All rows are made from the same 12 directions, up to rounding. Whole rows:
[[ -1  33  -1 -10   0 -49  25 -11  15  28  -2 -12  39 -23 -58 -17]
 [  2 -16  13  13 -15  27 -20 -24  29 -32  49 -32   4  28 -28  16]
 [-25  33  29 -21 -25 -14  24 -15 -11   8 -35  13  54 -36 -17  -9]
 [-35 -59  17 -23  10 -14 -21  14  37  -7  25 -60  26 -60  30 -20]
 [-21  18  31  22 -52   2   5   2  42 -60  -5 -38   7   3 -18 -16]
 [  3 -15 -26  17  19   7  16  10   3  14  -2 -15 -47  29  36 -28]
 [-40  23  21  37 -24 -11 -10  -2  19 -24  15  -5 -24 -20  13 -23]
 [-37 -46 -14  22  -2  19   3 -32  26 -24  13 -16 -44  -6  43 -39]
 [-11 -18  41  35  40  42 -20 -32 -30 -63  13  46   3   7 -19  10]
 [-41 -32 -27  26 -32  41  -2 -25 -72 -41 -40  56  -7  25  -7  24]
 [-34 -40 -18   8 -14 -26  28   5 -14 -22 -46  -6  20   3 -18 -43]
 [-18  22  40  -9 -78 -17   5 -25 -11   0  19  24  79  26 -50  -8]
 [-26   7 -16  -1  -1  20 -31 -36   3   0  -8 -15 -26 -37  11  38]
 [ 26  64  49 -16   2  -6  10  29  -4  11 -12  44  15 -29  26   4]
 [ 10 -48  39 -20  74 102  34  -8  -5   0  46 -39  25  24  39   3]]

Rows cut short, each followed by the rest of it:
[ 23  29  10  -3 -35  11  23   6  46 -17  19  -2 -14   5]	[12 -6]
[-29 -19 -42  13  17 -37 -26  44 -36  24  -4 -27  -1 -24]	[-25  25]
[-32 -20  49  -4 -13   8  -5  23   0 -44   1 -10  46 -35]	[ 6 -5]
[-12   9  16  -4  17 -21  -1   8 -17  14 -34  13   7 -20]	[ 21 -22]
[-29  21  27  42  24   5  26  38  -7  -3  44 -55  27  16]	[-49 -12]
[  5 -33 -14 -10 -19  -8  21 -70  23 -26 -31  53 -13   3]	[ 12 -48]
[ 40 -13 -26  15  17   2  -5 -12   0 -28 -47 -15 -25  72]	[-36  -1]
[-30   2  15  23   2  20 -15  36 -24 -11   4 -14 -13  -5]	[29 10]
[ -4 -34 -49 -21  57 -19  35 -21   3  52 -25 -60  13   0]	[-29 -26]
[ 21  21  16 -10  25 -13   7 -40  -7  28 -27  -5  26  37]	[-32 -20]
[-18 -13  23   2   2  -6 -16  -4 -13 -18 -25  -5  20  -2]	[ -1 -10]
[  9  11  24   1  13  21  21 -60  50  -4  33 -11  -7   5]	[  1 -31]
[ 30 -47 -35   0  51   9  24   9 -19 -22 -37 -24  11  45]	[-54   3]
[ -8  16   6  -1   4 -29 -39  12  10  16 -13 -37  -9 -18]	[9 6]
[-11   2   1 -26 -40  19 -31 -52  11  11 -31 -37   6  16]	[14 18]
[-20 -67   9  -3  15  15  16  36 -23 -27 -11 -43  46  25]	[-12 -17]
[ -3  -1  -6  21  56 -10 -27   7 -27  -3   3  -7  -1 -13]	[-45  28]
[-44 -23 -11   4  24  26 -13   3 -60  64  15 -16  -3  16]	[45  3]
[-55 -20  10 -31 -46 -18  20   1 -27  36 -16   8  57 -35]	[ 30 -30]
[  7  22  11 -16 -26 -16  -7 -63  74 -45 -47   0 -23 -49]	[  9 -18]
[-39  20   0   8  -1  21 -39 -14 -71  35 -37   2  -2  14]	[17 36]
[  0  -5  -2  29  18 -33 -39  21 -10 -44 -57 -13 -22  10]	[-22  -2]
[-31 -18  -4  49  77   1 -36 -34 -13   4  -2 -70 -27  33]	[-33 -14]
[ 24  34 -47   7 -54 -38  -7  19   5  -8 -14  11 -12  14]	[-60  38]
[-51 -14  -8  -2  28  19  83  -7 -17  20  27  -9  49 -49]	[-31 -24]
[-39 -34 -31  56  39 -41 -34 -18 -41   4 -19 -16 -25  40]	[-40 -31]
[ 55  11  28 -12  50 -27 -41 -24  38  10 -36 -35 -19  39]	[ 11 -27]
[-23  18   5  17   9 -61 -33  25  21  22 -18 -42 -28 -25]	[ 25 -36]
[  7  12 -25  -9  -8 -28  31 -49  23   2  -8  11  21 -16]	[-67  -8]
[ 14  73  71  58  28  21  24  35  14 -50  -7  -1 -30  35]	[  8 -35]
[ -7 -16  18  -4  -5 -10   0 -48  12 -24  -7  47   7 -21]	[  5 -30]
[ -3  16 -30  -5   7 -51  29 -28   3  13 -68  38 -18 -33]	[ -2 -42]
[  9  49  -1  14   8   4  -3 -51 -11  25   4  -2   4  37]	[-56  18]
[ -9 -38  11   6  51  -7 -12 -12  13   7   8 -48   1  12]	[  5 -35]
[ 32 -52   5 -24 -27  54 -20 -17  24 -15   7 -52  -1  87]	[32  5]
[ 20  37 -48 -11 -36   5  32  19  18  39 -15 -15 -46  15]	[33  7]
[ 48 -88 -31 -35  49   6 -38 -30 -30   5  17  43  21  24]	[-24  34]
[-30 -21 -14 -25  45 -18 -11 -47 -40  64 -14  14  25 -38]	[ 3 -5]
[ 12  53  29  -1  27 -57  18   4  -1  11 -26  55  17 -48]	[-18 -31]
[ -6  30  -9  15 -16  29  15   6 -25  18   6  -3 -11  32]	[ 0 19]
[ 71   8 -13 -33 -17   0  34 -19  43 -15 -20  58 -22   9]	[ 19 -14]
[ 22   6  14 -15  22  -9  18 -38  45   3  32   3  14 -23]	[-23 -17]
[ 21 -21   1 -48  -4 -18  37  24  42   6   6  -3  30 -49]	[ 21 -21]
[-45  34 -18  18 -40  14 -25 -66 -34 -12 -29  33  -7 -22]	[-35  46]
[-17  26  24  -6 -49  19  23  10  -1  -4   1 -15  33   9]	[-2  3]
[-17  -2  11  21  18 -13  13  -2 -10 -14 -36 -13   3  17]	[-11 -38]
[ 19  37   9 -11   3  -1 -31  16   6  13  34 -55  40  -2]	[-73  71]
[  1 -27  -1 -13   6  31 -16  -6 -17 -35 -30  21  -2 -20]	[16 31]
[ 46  -5  18 -46 -58 -44 -29  -7  34  25  17  37  23  18]	[ 29 -18]
[ 57 -27   4   0  41  63   0 -27 -20 -60   9  74  -8  26]	[-22  46]
[ 13 -12  14  -6  -5  29  17  -7  20 -27  22  -2  12   7]	[-5  2]
[ 16  -7  30 -47  13  -3   3 -18  17  13 -44   6  17 -27]	[ 53 -27]
[  5 -30  32 -24  16  10   6  -2  17 -11  -1 -14  29  -8]	[ 23 -23]
[  17   10   17   -4  -35 -100  -86    9   52   25   30    0  -17  -14]	[ 20 -26]
[ 27 -22   9  19  -3  -4 -35  -5  18 -59   7  31 -24  18]	[-7  3]
[-29  21  -9  41 -12  25   0 -25 -24 -12 -32  -3 -41  41]	[ 8 -8]
[ 47  20  18  17  32  -1  25  -6  58 -71 -27 -16 -19   8]	[-42 -19]
[ 34 -10  29 -19  41  24 -31   5  39 -25  64   7  -1 -56]	[11 43]
[  4 -38  41 -13  43  14  10   7  45 -37   7 -43  15 -27]	[ 24 -34]
[ -2   8   2 -15  -8   4 -18 -23  28 -15 -13   8 -20 -50]	[28 14]
[-14  39   9  14 -13  54  41   1  36 -32  -2 -29 -36 -25]	[30  6]
[ 21  12  15  -2 -34 -24 -35  62  12  -3  53  14   4 -12]	[ 8 28]
[ 12  36   9 -15 -13   4  17 -16  -7  27 -15  34   0   3]	[21 -6]
[ 41 -27  19  -9  32  -8 -29   0  18   0   3 -55  19  64]	[-23 -11]
[-10  -2  17  -5  -3  11   3   9 -15 -10   5   4  32 -12]	[-13  14]
[-51 -39 -63  20   3 -40 -56  33 -64  39  14  34 -34 -45]	[19 32]
[-25  75  46  33   7 -31  28  -8  31  -4  10  -1   2 -40]	[-21 -43]
[ 22  11 -26  -6 -46 -14  22  -8  58 -15  -6 -13 -28   6]	[  1 -16]
[-10  13 -15  -8   5 -21 -32 -29  16  -3 -47 -38  -8 -30]	[-22  21]
[  9  22  51  -7 -21  65 -28 -10 -17 -28  -5  -2  17  33]	[17 46]
[ 73 -22 -28 -14  34 -15 -16 -29  41 -10  17  47 -45   6]	[2 2]
[-36  13  -8  26 -42  -8   0  -1   4 -43 -26   2 -14 -21]	[-14   0]
[  0  -3  -3   5 -14  12   6  53 -11 -44 -41 -15  -2   0]	[ 1 19]
[ 24 -14 -42 -22 -23  30  52  15  45 -32  27 -36  14 -20]	[-50  40]
[ 23  14  30  -3  25  -5 -37   1 -30  26   1   0  23  44]	[-13  13]
